The rows are grouped in 4 ways, from coarse to fine. Each group lies inside one group of the grouping before and may be the whole of it. The rows also spread widely along 10 directions, which tell nothing about the answers.
Known rows, each followed by its group in each grouping:
[-18  25  14  -1   3  20 -28 -47  12  11  47  17 -45 -23   7  21   8  30
 -36 -22  31  26  13 -22   1  16 -16  22 -19 -43  14]	lofe Nutot Fitez z_807
[  8   9  38  15  34  -8  52 -11  14  43 -24  14  26  48   4 -10  30 -15
  42  -1 -34  -6  50 -15  -9   3 -16 -33  33  46  20]	lofe Nutot Rusi z_559
[ 14   7  21  -7  11 -27  29  -1  21  62  10  18  10   7  14  12  10  12
  -9  19   7 -19  36 -24   1 -14  -2 -39  32  24  18]	lofe sadov komet z_691
[ 19 -13 -13  -6   9  25 -49  23 -41 -20   5 -35   5 -33   0 -42  -6  22
 -22 -40  31  46   2 -11  30  23   7  31 -43 -23  17]	gemik nanan Nobik z_612
[ 53 -49 -15 -29  28   9  21  48  28  27  11  35  12  47  33  26  10 -43
  25  42 -51 -20  26  21   6  24  -6 -50  25  15  29]	lofe sadov komet z_253
[-16  49  67  40   0  24  -3  27   4 -12  13 -14 -11 -15 -13  -7  40   5
   8 -27 -38 -14  -2  -2  11 -50  33  -3 -62 -15  -8]	gemik Tefe nar z_617
[ 19  51 -14  24  27 -18  51  24  39  20 -19   9  41   1  -8 -12  13  28
   4  -6   6  19  45 -26  -7  62 -15 -43   5  18  48]	lofe Nutot Fitez z_445
[ 22 -11  47 -11  -1  15  25 -39  26   4  18  30 -35  58  12  32   3 -35
  14   6 -23 -21   6 -10 -32 -15 -18  12  19  16   7]	gemik laba vaz z_50
[-14 -12  22  10  28  47 -24 -14 -33 -22   1  -3  -9   6  -7 -32  20   4
  18 -44 -26  49  23   8  22  36 -18  36 -31 -23  10]	gemik nanan Dos z_304
[ 54   8   8 -11 -13  -6  74  21  69  -3  22  50  20  28  17  28   3  20
  -5  35 -10  -3  23 -27 -21  51 -39 -22  35  20  40]	gemik laba vaz z_948
[-42  27  23   6  15  18 -49  -9  20  46  47   1 -64 -57  -3  26   2 -10
 -34  -3  -8 -19   5  14   7  -2  36 -21 -40 -59  17]	gemik Tefe nar z_617
[  1 -44   9 -30  39 -12  22 -56   4  30   0  53   2  41   9  20 -37 -15
  11 -19  -1  23  57 -18  18  35 -29  -1  63   8   6]	lofe sadov komet z_691
[ 40 -13 -68 -24  49  -3 -42  14 -34  58 -33 -45   2  18  14 -38  11  13
 -14 -12  66  30  45   8   4  21  -7 -22   0   2  52]	lofe sadov komet z_691
[ 60 -26 -39 -26  17  25   6  23  10  11   4   0   8  26  25 -19  18  13
  -1  26  12  34  25   4 -14  80 -44  -5  15  10  59]	gemik laba vaz z_948
[  7  16  -6   1  24   7 -35  40  -8  21  15 -14   3 -25  17 -10  37  47
 -18 -27  25  19  37   2  50 -36  15 -27 -37 -48  16]	lofe Nutot Rusi z_559
[ 28 -31  21 -10   8  33 -19  29 -17 -28  12   1  -2  16  12  -8  11 -13
  11 -25 -27  11   3   6  27 -13   4  16 -29 -18   1]	gemik nanan Nobik z_612
[ -4 -13  34   3  22  20  11 -45  10  33  11  12 -23  27   4   9  -5 -68
  27  17 -44  -8   4 -10 -36  42  -6   2  18  41  20]	lofe Nutot Rusi z_559
[ 17  26  50  23  -8  14  51  -2  12  -4  14  10  34  11   8 -21  44  33
  16   8 -22  25  16 -41 -10  29 -36  11   4  46  16]	lofe Nutot Rusi z_559
[ 43  -4 -10 -16  13  -9  47  65  77  17  25  53  13   7  19  46  -4  -9
   0  39 -39 -28  31  11   8  36   3 -72  17 -19  42]	gemik laba vaz z_50
[-10   4  66   9   5 -13  43  -6  25 -16  22  60  18  14   0  34  -7  14
  12 -30 -36   0  34 -28  43 -35   3  -6  12  -9 -28]	lofe sadov komet z_253
[ 14  29  12  18   4  26 -27  44  -6  26  24 -36  -1 -29  17 -25  61  24
  -9  12  -2   5   1  -2   6 -11  12 -17 -51  -4  28]	lofe Nutot Rusi z_559
[ 25  -8  51   0   1  -5  11  19   8  38  17   1   0  22  23  14  22 -41
  18  22 -37 -52   3 -15  -4 -64  31 -37   3  36  -5]	lofe Nutot Fitez z_807
[-20  58  67  27  -6 -30  60  -2  56 -11  15  49  11 -16 -21  37 -18  31
 -13 -37 -12 -16  32 -41  23 -30  16 -21   1 -19 -12]	gemik Tefe nar z_617
[-21  38  75  44   6  22  14  -1 -10  10   4 -19   8 -13 -14 -38  46  10
  26  -9 -44   8   9 -13  -4   0   7   7 -32  25   6]	gemik laba vaz z_50

New rows. What belongs after each?
[  8  14  -2 -10  -2  10 -25  -7   9 -31  40  20 -15 -22  11  22 -11  52
 -42 -46  50  41  16 -30  40 -11  -7  24 -27 -59   2]	lofe Nutot Rusi z_559
[ 20  38 -15  -4   4 -16  21  -4  43  72   6  -4 -17 -10   5   3  17  20
 -35  27  38 -15  25 -17 -43  40 -20 -33  14   8  65]	gemik nanan Nobik z_612
[ -1  13  34  14  30 -16  35 -12   3  79 -17  -4  16  21   2 -20  33  -9
  24  21 -22 -15  42 -13 -18   8  -6 -39  30  56  26]	lofe sadov komet z_691
[-22   7  61  12  14 -24  32 -45   5  49 -11   8  -5   9 -15  -3 -22 -39
  13 -10 -21 -29  24 -32 -17  -9  15 -10  31  43   3]	gemik nanan Dos z_304
[ 22  -1  66   5 -26 -11  29  17   4 -28  18  12  20  -1   1   6 -17  -5
  -3 -18 -17 -21  -7 -46  19 -54  24  11  -6  23 -23]	gemik nanan Dos z_304
[ 14  27  36  24   7 -20  50  32  12  -8 -12   6  57 -14 -12 -28   1  38
  10 -20  -9  19  34 -37  25  17   3 -18   3  24  11]	gemik laba vaz z_50
[ 20 -10  35   2  17  18  21  11  -1 -33   2  33  16  51   9  11  24  15
  26 -37 -28  21  34  -4  37 -33 -15   7  -9 -12 -14]	lofe sadov komet z_691
[ 13  75  56  32 -33  -6  38  23  27 -27  20   0  16 -21  -8  -3  34  77
 -29 -27  24   5   7 -49   8 -43  -2  10 -36  -5   0]	gemik Tefe nar z_617
[-13  21  21  16  21  -7  -3 -18 -21  -7  -3  -1  26 -21  -8 -28  -6  45
  -6 -58  27  49  39 -41  39   9  -2  14  -9  -8  -2]	lofe Nutot Fitez z_445
[ 17   3  30  21   3  56  -6  41  -8 -66  26   7  10   8   1  -8  35   3
  22 -19 -55  38 -12   5  24  19  -2  29 -64 -15  -4]	lofe sadov komet z_691
[ 13 -13 -16  -8  18  36 -27 -12 -11  24  13 -23 -21 -16   3 -28  -2 -25
  -8  18  -1  27  -1   0 -31  93 -15  15  -8  18  48]	gemik Tefe nar z_617
[ 19  -2   2   5   7  17 -17  19   2 -46  17   2   3 -14  -4   8 -39 -37
  -2 -26 -15  16 -18 -22  12  29  30  13 -39  -5   2]	lofe Nutot Fitez z_445
[ 27 -53 -12 -28  39 -13  -5 -25 -18  34 -16   2  10  29  10  -6 -53 -68
  18  -5   0   0  25 -21  -2  35  11 -14  44  43  16]	lofe Nutot Fitez z_807
[ 58  19 -20   5  17 -19  29  55  24 -13 -25  -4  37  29   2   4 -11 -15
   8 -17   8 -11  19 -21   2  -7  23 -40 -12  17  24]	lofe Nutot Fitez z_807
[  0  24   8   9   6 -22  34  21  41  40  27  24  24 -46   0   9 -10  18
 -19  29 -10   2  21 -30   4  61   5 -39  11  15  32]	lofe sadov komet z_253
[  5 -46  21 -36  40  15  -3 -75   6  46  -3  36 -60  85  16  34 -10 -61
  21 -12 -13 -20  43  17 -22 -13 -27   1  51  -2  12]	gemik Tefe nar z_617
[ 35 -26 -18  -7  11  51 -30  17 -19 -19  25 -16   1  -4  17 -25  11 -22
   6  13 -19  41 -13  -4  -8  81 -14  23 -29  14  32]	lofe Nutot Fitez z_807
[  0  42  38  33  19   3  22  37  36  -6  -3  16  -8  24 -13  33  16 -35
  24 -18 -54 -35   8  10   4 -45  41 -37 -44 -13  -1]	lofe sadov komet z_253
[-18  39  29  17   3  17 -27 -28  -2  -9  14 -14 -40 -18 -17   1  -6   7
 -24 -44  22  12  -1 -17  -4 -10  15  28 -42 -28   5]	gemik Tefe nar z_617
[ 35  40  10  14 -25  39  22   7  31 -46  38  13  -9  10   5  11  34  37
 -19   7   4  35 -18 -26 -30  45 -39  39 -41   0  27]	lofe sadov komet z_691
[ 23  -3  25   4   5   2  64  21  55  10  20  42  25   1   3  13 -10 -26
  19  45 -62  -7  13 -15 -21  89 -14 -31  28  38  38]	gemik laba vaz z_50
[ 42  46 -54  -1   4  19 -15 -11  31  10  -1 -32 -48  11  -5   1  -1  -3
 -37   8  62  15 -11  -7 -72  68 -20  12 -32  -5  75]	gemik laba vaz z_50
[ 18  11   8  16  33  25  14   7   0 -28 -24   7   6  55 -10  -3  17 -15
  33 -38 -25  24  25   7   2   9  -8   6 -26  -1  12]	lofe sadov komet z_691
[ 59   2   0  -1  -1  44  27  33   7 -64   2  10  22  48  12 -16  39  40
  11 -21  -5  48  18  -6   4  35 -50  30 -22  -4  25]	gemik Tefe nar z_617
[-52  18  31  13   9  37 -58 -43 -17  42  58  -8 -53 -64   1  -8  25  18
 -30   3  -2  30  -3  -4   3  39   0  27 -39 -30  14]	lofe sadov komet z_253
[-21  45  72  37  -4 -33  28  21  31  -3  19  18  18 -41 -20  29 -34 -27
   0 -25 -37 -43  -2 -45  25 -52  73 -35 -25   7 -28]	lofe Nutot Fitez z_807
[  4 -43  35 -30   8 -23 -29 -15 -19  17  21  11 -10 -15  11  13 -56 -19
 -16 -27  18 -14  16 -27  45 -56  41  -2  19 -10 -23]	gemik laba vaz z_50
[-18  27 -18 -10  35   6  -1 -45  68  51  27  51 -76  23  -1  75 -11 -31
 -21   5   0 -19  31  21 -32  34  -9 -34   3 -55  43]	lofe sadov komet z_691
[ 36  25 -34   4  22  19   2  27  19  36   3 -16   1   9  17 -16  46  14
  -4  23  10  16  23   2 -27  58 -25 -30 -14   9  62]	lofe Nutot Fitez z_445
[ 27 -56 -18 -35  45  -4  10   9  10  49  -7  24  10  22  17   2 -28 -44
  16  17 -24  -4  47  11  10  58  -5 -43  51  15  35]	gemik Tefe nar z_617
[ 16 -45   0 -25  18 -19  -4  11  -3  26   4   9  11 -16   4   1 -60 -48
  -6   1  -8 -13  15 -19  18  25  30 -21  26  17  13]	gemik nanan Dos z_304
[ 13 -27  11 -26   8   3 -28  22  -5  35  35   3  -8 -30  25   1   0  13
 -25   6   8  -5  21  -4  35 -15  14 -20   3 -21   9]	gemik Tefe nar z_617
[ -7  49  40  49  25  -4  36   3  -1 -26 -37 -13  38  10 -32 -27  -5 -14
  34 -53 -23  19  18 -34   3   9  22   1 -27  33   2]	lofe Nutot Rusi z_559
[ 24  12  17   7 -11  18   4  35  -1 -28  18  -3  16 -15   5 -18  23  44
 -15 -20   6  25   9 -20  23   3  -9  14 -32 -15  13]	gemik nanan Dos z_304
[ 43  44 -35   7  30  -5   3  20  12  41 -46 -44 -12  41  -5 -19  25  -4
  -5 -12  44 -13  29   5 -41  -4   1 -33 -16  13  58]	gemik Tefe nar z_617
[ 27  24  27  19  -8   4   1  47 -13 -17  14 -20  40 -25  11 -31  31  44
  -6 -17   6  20   6 -36  30 -22  12  -2 -36  12   1]	lofe Nutot Fitez z_445
[  1 -15  20  -8  30  -3  59 -24  49  42  15  68   6  35  10  33   0 -20
  23  27 -52   0  49  -4  -8  68 -36 -33  56  19  28]	lofe sadov komet z_253
[ -4 -15  19  -6  18  41 -16 -51   1   1  21  12 -46  22   0   5  -5 -33
   8  -6 -19  22   4   4 -26  54 -23  34  -4  -5  23]	gemik laba vaz z_50
[-23   9  15 -11  35 -34   0 -77   3  93 -17  -2 -34   7  -9   2 -34 -22
 -16 -15  42 -18  47 -24 -26   4   2 -19  51  21  26]	gemik Tefe nar z_617
[ 12  63   9  32  14 -23  44  15  34  -3 -28  -4  23  -1 -28 -10 -10  20
  -2 -29  17   7  27 -30 -12  23   9 -21 -13  11  32]	gemik laba vaz z_50
[ 24 -21 -11 -26  12 -20 -10  45  35  -6  34  44  -3 -15  14  58 -51 -18
 -25 -11  -2 -20  14  -5  50 -26  43 -39  -7 -47  -5]	lofe sadov komet z_253
[ 17 -40  -5 -22  32  36 -14 -29 -11  24   6   7 -22  34  17 -16  12 -18
  17   8 -13  31  30  14 -12  64 -38  13  20   4  37]	gemik laba vaz z_948
[-19  42  17  12  23 -27  -3   7  32  67  -3  -1 -33 -14 -10  24   1 -13
 -20 -14   9 -50  33   3   0 -50  42 -58 -13 -31  23]	gemik nanan Dos z_304
[ -6  48  20  10  21   8  50 -19  96  12  29  80 -44  47   5  85  21 -10
   5  -4 -38 -27  40  10 -20   8 -22 -45   3 -51  27]	lofe Nutot Fitez z_445
[ 13   2  43  12  -6  13  17  63  16 -28  29  20  29 -31   2   0   9  12
   2 -10 -49   0   4 -10  43   0  21 -14 -33 -18  -2]	gemik nanan Nobik z_612
[ -5  45  79  31 -18  10  27  -9  14  -1  30   6   1   0   5   4  46  27
   2  -8 -18  -7   1 -39  -2 -49  -1  10 -23  17 -10]	lofe Nutot Rusi z_559
[-15  38  62  39   9  27  22   9  13  19  12  -5  -1  -7  -7 -20  55   4
  25  11 -56  -2  12   1 -14  16  -1 -11 -28  16  21]	gemik laba vaz z_50
[ 54   8 -40 -11  22  -1  16  45  33  24  -2   2  16  20  21   5  17   5
  -5  16  15   4  30  -3  -7  32 -12 -43   2   3  53]	lofe Nutot Rusi z_559
[ 18 -23  70   1 -14  24  -9 -35 -48 -36  18  -7   8  29  15 -23  13   1
  15 -36  -4  24  -6 -47  15 -49  -8  60  -8  35 -35]	lofe Nutot Fitez z_807
[  0 -53  49 -27 -16  19 -18 -24 -23 -24  56  31  -6 -25  19   3 -25  13
 -20 -17  -8  27   3 -33  44   2 -10  46   9 -15 -22]	gemik nanan Dos z_304
[  8   9  20  13  23  39  -1 -17   1 -46   3  20 -12  46   0   8  19  -3
  23 -50 -22  35  21  -2  10   6 -20  26 -30 -25   2]	lofe Nutot Fitez z_445
[ -1  12  -4  -1  14  -4 -20   8  -5  24  20  -2   4 -36   5 -10   4  44
 -29 -14  31  30  27 -19  30  15   2  -6 -14 -21  17]	lofe sadov komet z_253
[ 54 -53 -62 -49  29   9 -20  25  11  27   5  10 -13  21  27   9 -22 -24
 -17  14  21   7  29  16   2  54 -15 -25  20 -19  53]	gemik nanan Dos z_304
[  3 -50   8 -14  50  12 -48  25 -55  28 -16 -23  15  -3  11 -45   5  -8
  25 -32 -14  22  46  21  62 -17  26 -18  -6 -15   1]	gemik laba vaz z_948
[ 17  -6  11   8  17  59 -42  33 -27 -27   9 -27 -17   7   5 -26  38 -11
  14 -21 -30  23  -3  25  12   5   6  19 -62 -23  13]	gemik Tefe nar z_617
[-46  -1  59   2  18  10 -25 -37  -6  57  44  23 -36 -22  12  14  29  15
  -6  -6 -21  -2  31   0  30 -33   5  -7  -2 -28 -10]	lofe sadov komet z_253
[ -5  -8 -17   0  44  24 -45  22 -23   3   2  -6  -5 -11   0 -12   8   8
   1 -38  -2  37  32  20  46  13  14  -8 -39 -47  13]	lofe sadov komet z_691
[-10  16  27  18  17  27   7  47  16  -7  26  19  18 -36   0  -9  33  36
   4 -10 -45  24  31   9  43  36   0 -22 -32 -37  16]	gemik Tefe nar z_617
[ 15 -64  17 -32  15   5 -26   9 -20 -46  29  42  10   4  15  26 -54 -14
  -1 -46 -12  25  16 -15  77 -25  23  19   0 -35 -36]	lofe sadov komet z_253
[-13  -9  27   7  39  -4  10 -10   4  60   1  10   7  -1   4  -6   2 -42
  27  12 -45 -13  34  -5   1  32  14 -42  21  29  19]	lofe Nutot Fitez z_807
[  3   2  10 -13  27   0  23 -15  44  14   9  51 -24  31   3  43 -11  -6
  -2 -20 -10  -7  47   6   9   7 -13 -25  20 -37  18]	gemik Tefe nar z_617
[  0  17  51  27  16   3  36  46   6   0  -9   9  42  -6  -8 -23  30  17
  26 -23 -51   2  34  -7  35  -5  10 -26 -17   3   5]	gemik nanan Nobik z_612
[-14  23  46  13  -6 -17   0  25  20   0  34  12   5 -61  -9  13 -29  10
 -23 -14 -10 -12   3 -28  36 -18  48 -19 -24 -21  -7]	gemik laba vaz z_50
[ -7  37  47  36 -11   3   1  27  -8 -10  25 -20  32 -62  -8 -30   4  15
  -7  -8 -17  14 -14 -47  16  14  33   3 -41  26  -2]	lofe Nutot Fitez z_445
[ -3   3  41  13  11  23  24  31  23  34  29  15  11 -23   9 -10  38  -3
  16  37 -67  -6  19   6   2  50  -4 -33  -2  15  27]	gemik Tefe nar z_617
[ 25 -43   1 -25  18 -19  12  16  11  15  19  32  30 -13  18  14 -51 -33
   1   8 -18  -1  21 -29  29  36  18 -30  35  19   7]	lofe Nutot Fitez z_445
[ 43  42   1   6  -1  -8  23  10  14   1 -20 -19   4  29  -2 -11  17  32
 -17 -22  47   2  21 -27 -21 -19 -12  -1 -11  13  30]	gemik Tefe nar z_617
[-32  -5  49  13  32  21 -12 -20 -28 -11  13  23  13  -5   3 -17  23  36
  19 -60 -24  48  50 -11  64 -10  -9  13 -12 -33 -20]	lofe Nutot Fitez z_445
[-11  -8  14 -15  -5  26 -33 -18  -5  -4  56  14 -20 -55  10  -4  -8  43
 -42 -12  20  45  10 -21  28  50 -17  32 -13 -39  12]	gemik Tefe nar z_617
[  8   8  37  13  35 -12  41 -14  11 -12 -39  22  15  59 -17   3 -15 -21
  39 -52 -20  -1  46 -10  11 -23   4 -11  14   9  -1]	gemik laba vaz z_50
[-16  16  51  22  25   1  15   0  -1   8  -7   8  11   3 -11 -13  14   9
  22 -32 -28   7  37  -7  26 -15  10 -12  -8  -5   0]	gemik laba vaz z_50
